The rows are grouped in 3 ways, from coarse to fine. Each group lies inside one group of the grouping before and may be the whole of it. The rows also spread widely along 12 directions, which tell nothing about the answers.
(in the rows, 128 means zero)
Some rows, each with its group in each grouping after it:
[ 95 132 117 153 155 128 185 141 137 124 136 105 107 160  65  96 107 103
  83 156  27 207 152 117 179 165 107 130] => nuve j_876 biga
[167 112  83 134 153 145 101  99 103 156 134 140 152  97 112 164 100 129
 151  94 215  95 110 147 120 131 155 157] => fafu j_840 mefus
[131 160  92 129 129 151 180 123 131 160 156 135 102  77 174  99 115 129
 110 152 128 146 113 181 161  96 131 139] => nuve j_250 riso
[ 90 144 182 131 133 136 109  90 112 110 110 115  95 148  78 138 121 100
 129 142  64 137 134 112 132 119  97 136] => nuve j_250 faro
[106  98 153 129 162 151  76 117  97  87  96  95  86 138  98 154 119 127
 164 126 126  98 141 122 177 126 134 178] => fafu j_898 pag
[ 96 151 140 154 120 127 105 127  93 127 151 148 109 129 123 126 122 123
 155 126 102 100 124 122 116 112 128 140] => fafu j_898 gemok
[145 109 113 120 123 118  95  81 125 157 157 145 136  96  89 127  87  95
 164 112 138 129 129 119  82 117 154 146] => nuve j_876 nure
[125 131 175 102 117 119  98 104 139 123 113 109 113 159  90  89 137  68
 129 121  96 129 131  62 172 103 144  71] => nuve j_250 Piz
[114 116 134 120 128  88  59 126 145 134 184 139 120 138 137  86 126  69
 154  94 123 133 119  64  83 123 142 103] => maza j_406 zomez
[ 79 167 170 169 207  85  91 166  64  93 160 151 108 106  95 207 134 144
 161  73  98  98 141 118 146 145 188 132] => fafu j_606 gizez
[ 77 170 174 135 126 111 121 151 113 132 140 189 112  90 161 117 166 144
 147 133  84  96 105 128 145  79 159 115] => fafu j_840 Lezup
[ 99  82 113  89 143 123  88 107 112 117 106 106  91 148  83 112  99  66
 148 104 100 129 140  78 169 130 147 140] => fafu j_898 kide
[110 185 185 177 146 132 120 135  99 132 127 161 153 152 124 162 167 145
 117 108 139  90  96 124 131 126 101 105] => fafu j_606 kupet
[ 85 144 140 129 168 132  90 137 122  99 122 129  85 133 172 125 152 108
 104 119 120 128 100  97 127 110  93 102] => maza j_621 Lofon
[ 91  79  63 140 148 101  98 143 114 138 174 123 119 186 139  92  95  66
 131  93 153 144 108 104 119 191  87 184] => maza j_406 Davu
[ 88 115 101 127 107 129 132 117 122 158 140 182 130 101 127 104 114 124
 142 141 103 127 107 146 105 120 123 167] => fafu j_840 Lezup
[143 126  79 178 139 159 132 142 130 121 150 116 144 141 121 119 113 147
 112 142 144 137 129 124 123 157 115 119] => fafu j_606 kupet
[137 145  74 127 130 134 150 139 135 159 193 128 102  89 167  86 105 110
 132 122 123 150 125 142 132 115 161 121] => fafu j_898 pag
[103 133  93 145 125 128  81 120 101 125 122 183 148 112 126 139 132 131
 136 111 138  91 102  83  71 106 146  77] => fafu j_840 Lezup
[143 119 189 153 103 128  89 110 131 127 107 152 168 120  65 122 139 144
 171 150 126  95 136 106 142  93 161 126] => nuve j_876 biga
[129 107 138 138 142 129  94 139 139 106 140 107 102 104 129 104 123 131
 157 146 122 130 145 124 175 103 159 152] => maza j_406 Davu
[ 86 157 160 152 148 127 109 107  61 100 113 112  83 136  82 166 109 114
 150 127  81  98 143 118 167 109 141 139] => nuve j_250 faro
[ 99  89  84  97 159 128 102 122 148 119 133 136  89  71 143 108 108 110
 128 134 105 162 127 121 124 103 147 143] => maza j_406 zomez
[114 143  85 130 158 121 161 121 121 154 129 144 123  97 110 124 111 105
  91 118 103 170 118 133 159 111 135 108] => maza j_406 Davu
[123 142 139 106 132 134 121 102 136 151 148 128 102 130 162 106 128  83
 119 113 145 130  98 131 127 115 100 132] => nuve j_250 riso
[157  85  79 134 104 140 105 104 149 137 156 113 134 124 102  79  85 105
 151 148 136 142 143 102 112 130 147 134] => nuve j_876 nure
[140 119 146 128 132 136 115 143 144 117 165  80  81 131 141  80 122 112
 158 145 110 129 151 123 201 119 164 155] => fafu j_840 Lezup
[ 56 169 147 106 160 134 119 113  85 122  94 157  82 136 174 149 156  95
  94 104 119 100  77 118 142  98  85 102] => nuve j_250 Piz
[156  98 131  94 148 151  69  93 134 113 122  98  96  87 136 135 111 109
 161 122 176 107 129 119 142  94 165 140] => nuve j_250 faro
[110 119 103 174 145 135 121 150 103 100 133 106 120 173 111 110 115 123
 126 139 119 123 137  97 169 153 128 126] => nuve j_876 nure
[158 115  95 149 149 111  79 137 145 141 194 156 149  61 141 122 111 139
 166 112 179 132 120 130  73 121 178 135] => maza j_621 Lofon

New rows. What belongs after each?
[155 137 154 147  89  92 119 136 140 185 155 165 192 149 121  71 150  95
 149 106 176 104  99 106 171 105 152 109] => maza j_406 Davu
[ 61  80 135 101 156  85  82 137  97 115  90 148 108 140  90 120 127  78
 154  98 101 109 126  77 203 117 166 150] => maza j_406 zomez
[122 145 142 187 145 142  94 162 131  79 157  93 112 188 150 100 147 134
 118 146 123 122 130  79 135 149 104  91] => nuve j_876 nure
[124 131 136 103 161  92 100 142 174 145 218 115 102 151 169  81 130  54
 120  80 136 175 105  97  95 172 112 121] => nuve j_250 riso
[116 116 123 124 147 150  76 108 109 101 110 130 107 109 135 143 126 130
 143 127 157  95 115 115 120 104 135 123] => nuve j_250 Piz
[120 137 131 156 135 129  80 152 137  93 224  97  63 105 195  93 113 134
 179 148 118 121 143 136  96 128 144 164] => nuve j_250 riso
[106 148 172 168 158 129 133 157 111 125 121 136 145 172 114 141 158 135
 117 115 134 109 109 126 187 155 106 139] => fafu j_606 kupet
[120 123  77  57 121 139 114  64 124 171 155 113  62 115 165  94  80  27
 123  89 126 144 105 112  93 102 105 130] => fafu j_898 kide
[116 127 135 100  91 136 124 101 144 158 127 150 119 114 125  79 127  93
 138 136  97 133 115 113 134  88 130 116] => fafu j_898 pag
[127 134 167 158 135 137 119 153 156 121 114 160 175 130 103 119 170 161
 117 141 123 126 114 106 150 126 136  91] => fafu j_606 kupet
[102 105 136 186  84 101  91 154 112 132 148 192 195 140  73 108 129 153
 183 136 119  88 133  99 109 143 162 140] => fafu j_606 gizez
[161  88  48 133 140 157 107 112 139 127 150 101 122 118 113 108  84 114
 131 131 155 147 139 110 113 144 148 127] => fafu j_840 Lezup
[ 92 134 111 181  99 140 140 151 122 123 122 172 162 139 105  99 138 160
 121 166  84 122 123 109 128 128 119 105] => fafu j_606 kupet
[106 189 132 183 140  90 167 157  87 158 157 168 151 121 107 124 136 126
 119 111 100 127 119 131 184 108 161  98] => maza j_406 Davu
[ 95 119 121 118 161 153  69 109 112 108 102 158  97  73 181 156 137 142
 135 129 168  95  91 139  93  81 106 148] => maza j_621 Lofon
[106 165 105 174 112 127 178 120  78 164 107 155 147 134  83 116 113 118
 109 143 101 123 119 136 186 102 123 119] => maza j_621 Lofon
[124 128 101 133 117 151 153 114 113 147 140 126 100  89 130 112  95 129
 146 152 108 123 137 164 168 103 145 171] => fafu j_606 kupet
[135 154 141 155 134 124 120 116  82 153 171 132 118 109 128 154 104 122
 171 102 159  84 128 164 145 119 153 176] => fafu j_606 gizez
[136 113 136 130 119 133 114 128 138 127 134 117 126 126 101 101 118 113
 145 135 114 126 145 104 168 118 159 122] => fafu j_606 gizez
[102 129 126 151 109 133  91 107 100 134 113 149 135 157 130 113 132 106
 132 126 145  93 103 100 117 101  96 122] => maza j_406 zomez
[123  79  68 142 188 188  94 130 130  89 105 104 109 131 152 153 120 158
 107 139 186 130 110 144 122 166  87 176] => fafu j_840 Lezup
[132 116 111 113  87 121  86  79 142 148 176 121 117 150 106  74  91  56
 146 121 113 142 127  76  61 129 115 102] => nuve j_250 Piz
[112 105 105 166 186 129 104 157 123 107 164 119 128 162 137 137 123 132
 123 112 162 139 114 128 120 195  99 174] => nuve j_876 nure
[ 84 148 177 122 107 133  96 111 111 148 159 175  92 100 215 116 144 125
 171 135 150  73  82 171  89  82  89 202] => nuve j_876 biga
[141 146 145 121  83 128 153  51 108 187 130 128 134 132  47 113  82  68
 142 130  97 138 132 136 140 105 122 146] => nuve j_250 faro
[128 102  99 150 153 147  94 150 109 114 114 124 144 157 131 127 136 132
 135 108 190  94 109 106 166 146 136 129] => fafu j_898 pag
[162 111 114 112 112 147 143  97 148 166 111 144 153  77  73 106 111 125
 140 140 124 145 133 137 162  91 177 120] => fafu j_898 pag
[ 93 168 145 149 161 116 125 124 118 126 151 152 119 123 112 145 132 117
 108 114  89 150 113 122  94 137 109 105] => nuve j_250 riso
[ 50 143 112 168 153 139 102 111  41  75  77 139  87 142  84 177 107 133
 127 138  63  93 137  92 131 109 119 112] => nuve j_876 nure
[136 139 200 135  93 142  48 118 127  97 149 114  94 114 162 106 144 132
 193 144 131  60 141  97 127  64 160 117] => fafu j_606 gizez
[156 128 153 134 167 132  90 123 134 127 126 125 150 125  86 149 140 123
 137  94 158 124 122 104 140 132 158 103] => fafu j_898 pag
[116 119 113 112 153 117 114 110 138 140 161 143 108  90 123 122 105 101
 135 116 108 155 124 124 102 126 142 141] => nuve j_876 nure
[122 107 176  94 117 130 100 122 194 150 142 144 138 152 131  69 158  88
 119 125 120 159  99 101 113 134  87 129] => fafu j_898 gemok
[138 114  57 166 136 140 131 179 101 112 146  95 125 162 143  83 113 125
 136 128 161 105 140  98 216 143 174 113] => fafu j_898 kide
[124 126 148 129 128 118  93 116 134 137 144 142 124 107 133 111 130 112
 150 123 134 121 117 121 132  97 137 138] => maza j_406 Davu
[127 129 189 125 123 108  93 123 144 132 124 122 131 152  97  91 147  86
 140 122 114 128 124  82 173 107 135 108] => maza j_621 Lofon
[105  99 135 120 146 110  89 115 107 116 116 140 120 109  75 140 108 110
 168 115 117 113 137 111 154 123 172 152] => nuve j_250 riso
[117 122 112 139 162 133 136 130  93 120  68 117 126 132  83 137 127 117
 109 126 127 118 133 105 241  97 162 105] => maza j_406 zomez
[121  95 120 112 153 137  88 118 149 126 138 138 126 110 117 123 121 118
 141 115 137 144 118 122  98 140 127 153] => fafu j_898 kide
[116 123 155 144 120 104 125 123 112 161 158 122 136 190  82  99 115  76
 151 104 118 123 124 113 167 166 119 170] => fafu j_840 Lezup
[113 115 179 164 150 126  51 152 141  63 147  89  97 158 126 109 145 134
 156 145 108 120 148  84 144 129 125 132] => maza j_406 Davu
[114  89  28 155 180 152  91 144 107  93 167 102  90 132 173 134  86 128
 128 122 173 132 123 125  94 174 112 167] => nuve j_876 nure
[ 83 141 157 166 140 127 110 168 116  90 187 105  66 129 145 100 125 143
 172 155  57 131 155 137 153 135 141 177] => fafu j_898 pag
[116 143 147 112 167 143 178 102 147 152 120 137 116  86  83 138 121 122
  92 144  80 191 123 177 161 128 114 152] => nuve j_250 Piz
[102 102 128 131 107 120  65 128 121 133 149 167 135 148 174  98 136 108
 165 117 176  78  90 101  84 122 111 151] => nuve j_876 biga
[146 108  82 168 118 153 107 143 129 105 168 102 111 111 129  94  97 156
 165 167 127 119 157 129 139 128 165 151] => fafu j_840 mefus
[ 77 150 159  84 198 119 124 109 126 129 121 143  70 100 144 158 137  85
  93  94  87 160 101 128 127 115 104 130] => nuve j_876 biga
[101 111 135  91 139 135  69 101 100 109 162  93  30  98 175 129  91  85
 186 112 120  93 143 131 136  98 146 190] => fafu j_606 gizez
[ 94 145 127 192 171 117 107 191  89  91 206 127  85 108 191 133 126 173
 178 137 135  95 133 164 149 145 158 198] => nuve j_876 nure
[142 132 157 103 159 118 117 153 170 144 175 140 117  74 159 101 148 125
 148 112 136 145 119 143 157 112 178 141] => fafu j_898 kide
[148 156 105 179 125 162 141 122 100 146 168 101 121 155 138 119 108 128
 134 131 162 115 120 157 135 143 101 156] => fafu j_898 pag
[116 109 132 103 149 123  92  94 121 123 170  88  64 119 116 125  82  74
 162 114 108 145 143 130 122 139 131 186] => nuve j_250 faro
[144 123  85 169 114 160 105 127 110 136 152 106 139 191 150  98 118 111
 130 120 191 100 106 108 119 155  89 129] => fafu j_898 pag
[111 108 153 146 155 106  82 108 111 125 130 114 133 181  65 139 115  80
 136  95 127 135 126  95 135 160  99 154] => maza j_406 Davu
[147  85 156 121 117 140  92  92 117 129 113  82 111 158  64 111  97  90
 177 131 133 105 152 113 196 127 148 184] => fafu j_840 Lezup
[ 88 129 106 140 127  86 122 116  83 167 164 148 122 161 112 112  97  61
 142  86 122 124 109 119 136 145 111 166] => maza j_406 Davu
[134 167 136 175  85 164 129 107 100 131 138 135 124 109 131 121 117 155
 148 165 116  89 136 143 123  79 129 119] => fafu j_606 gizez
[167 134 157 171 148 139  82 147 133 103 153 104 149 143 126 128 145 146
 150 127 188 100 128 110 150 136 153 114] => nuve j_250 faro
[164 127 110 190 108 150  80 101  96 109 142  74 125 172  92 117  91 115
 155 142 156  99 151  97 135 120 121 123] => maza j_406 Davu
[110 153 127 126 137 115 124 119 104 145 162 137  97 111 127 123 114  97
 143 108  97 122 126 119 136 109 156 123] => fafu j_840 Lezup
[103 120 141 171 141 107 138 160  92 121 107 134 159 177  47 129 128 122
 133 116 101 113 145  95 224 157 161 124] => fafu j_606 gizez
[137 125 151 103 135 120  73 121 147 135 154 126 117 142 153 102 143  86
 144  94 159 109 106  85 125 123 136 109] => fafu j_840 mefus
[ 99  78 106 162 127 152  75 146 119  76  80 116 130 173 126 101 138 142
 131 161 146  99 124  85 174 125 104 134] => maza j_406 Davu
[150  85 177 119 120 111  46 109 149 137  94 145 185 167  88 109 156  91
 153  96 197  91 101  65 148 115 132 110] => maza j_406 Davu
[126 110 124 107 149 148 119 114 129 135 130 111  94 109 130 121 114 110
 142 123 133 132 125 145 167 120 136 169] => fafu j_898 pag
[117  57 139  88 147 130  88  93 158 112  83 113 128 134  36 119 106  86
 134 132  97 166 143  85 155 145 137 145] => nuve j_250 faro
[ 82 170 107 137 176 132 129 113  84 127  98 152 107 120 133 162 136 106
  78 102 112 130  98 108 131  96 106  74] => maza j_406 zomez
[139 125  90 151 193 142 135 113  95 144  89 164 176  99  81 196 120 149
 104  96 192 120 100 147 140 141 139 129] => nuve j_876 nure
[114 117 131 150 135 135  80 150 116 106 135 141 129 130 135 120 140 144
 158 128 148  91 121 107 135 121 147 133] => fafu j_898 gemok
[ 99 111 190 123 135 132  57 114 158  93 107 119 123 198  92 107 160  92
 118 123  92 135 118  45 104 146  82  89] => fafu j_840 Lezup
[126 193 125 148 128 152 184  82  86 168 109 135 122 126 102 145 112 106
  90 129 119 129 107 160 159 100  96 110] => nuve j_250 riso
[ 86 108 217  92 115 101  95 126 140 141 136 154 105 113 114  94 144 101
 191 124  84 110 125 134 176 104 152 200] => fafu j_898 kide
[106  83 122 123 139 126  85 155 140 103 125 134 127 135 146  97 140 125
 148 134 153 113 116 102 163 137 146 145] => nuve j_250 faro
[138 134 100 159 115 113 124 127  90 160 177 126 140 150  97 109  92  95
 163 101 143 108 133 119 142 145 158 147] => fafu j_898 kide
[121 142 122 139 183 117 162 141  95 139 109 135 130 113  86 154 123 121
 111 107 122 134 128 134 218 125 172 125] => nuve j_876 biga
[111 152 234 114 132 123 114 102 114 162 133 140 108 142 136 137 153 103
 164 108 145  86  97 170 177 116  96 216] => fafu j_840 mefus
[135 129  94 200 169 131  93 136 117 117 181 127 147 128 110 152 108 150
 132 120 157 143 127 135  63 167 111 148] => maza j_406 zomez
[152  79 128  89  97 165  38  79 133 110  95 106  99 118 146 101 118 100
 177 136 177  66 124  79 133  66 154 122] => fafu j_840 Lezup
[156 147 133 184 115 163 100 121 104 124 153  99 129 173 159 116 126 133
 143 141 194  79 114 128 127 125  96 140] => nuve j_876 biga
[117 112 198  97 162 112  77  95 132 134 109 144 126 127  95 151 141  92
 150  92 142 116 107 110 139 121 128 155] => nuve j_876 nure
[131 149  89 191 130 138 119 121  57 109 127 123 124 116  80 154  89 147
 154 140 118  87 155 111 147 100 182 104] => nuve j_876 biga
[ 99 110  76 110 124 128 118  98  80 140 123 129  87 116 107 123  80  86
 154 116 108 106 134 117 157 110 154 157] => fafu j_840 mefus
[ 77 109 104 160 123  94 129 140  77 142 172 148 123 141  79 125  81 104
 175 113  88 117 147 135 144 168 148 203] => fafu j_606 gizez
[ 91 125 155 154 126 117 120 148 104 117 166 110  91 154 119 107 112 113
 166 135  85 116 150 131 177 146 133 187] => fafu j_606 gizez
[148 119  65 131 133 161 135 100 115 125 115 113 115  86  99 124  89 130
 125 152 132 135 142 132 151 100 165 109] => nuve j_250 Piz
[115 131 106 154  95 141 131 101 121 142 152 140 132 136  99  96 100 116
 133 157 102 139 127 130  92 131 104 136] => nuve j_250 Piz
[154 158 134 143 123 150 125  90 105 122 112 119 121  81  71 141 109 137
 141 152 106 116 153 122 157  69 185  81] => nuve j_250 Piz
[107 124 156 156 150 100  84 161 111 109 132 164 154 122 113 136 153 147
 164 112 149  89 117 105 154 128 178 120] => nuve j_250 riso
[146  91 108 112 135  91  76 134 140 151 177 146 151 112  98 102 110  89
 179  79 154 125 129  85 117 141 201 123] => fafu j_898 pag
[157 202 143 174 142 158  84 119  68 110 174  97  83 112 211 162 130 142
 158 113 209  46 110 145 122  78 142 111] => nuve j_250 faro
[173 143 159 172  97 170 156 117 112 154  99  85 159 201  91  95 137 119
 127 146 174  95 123 136 242 125 108 139] => fafu j_898 pag
[123 132  69 183 139 139 107 163  85 101 142 126 134 137 124 122 115 149
 143 128 143  93 138  94 150 129 173  94] => fafu j_898 kide
[159 105  45 161 136 141 139 129 109 139 144 120 149 108  79 121  81 139
 142 135 147 132 148 130 161 142 182 138] => fafu j_840 mefus
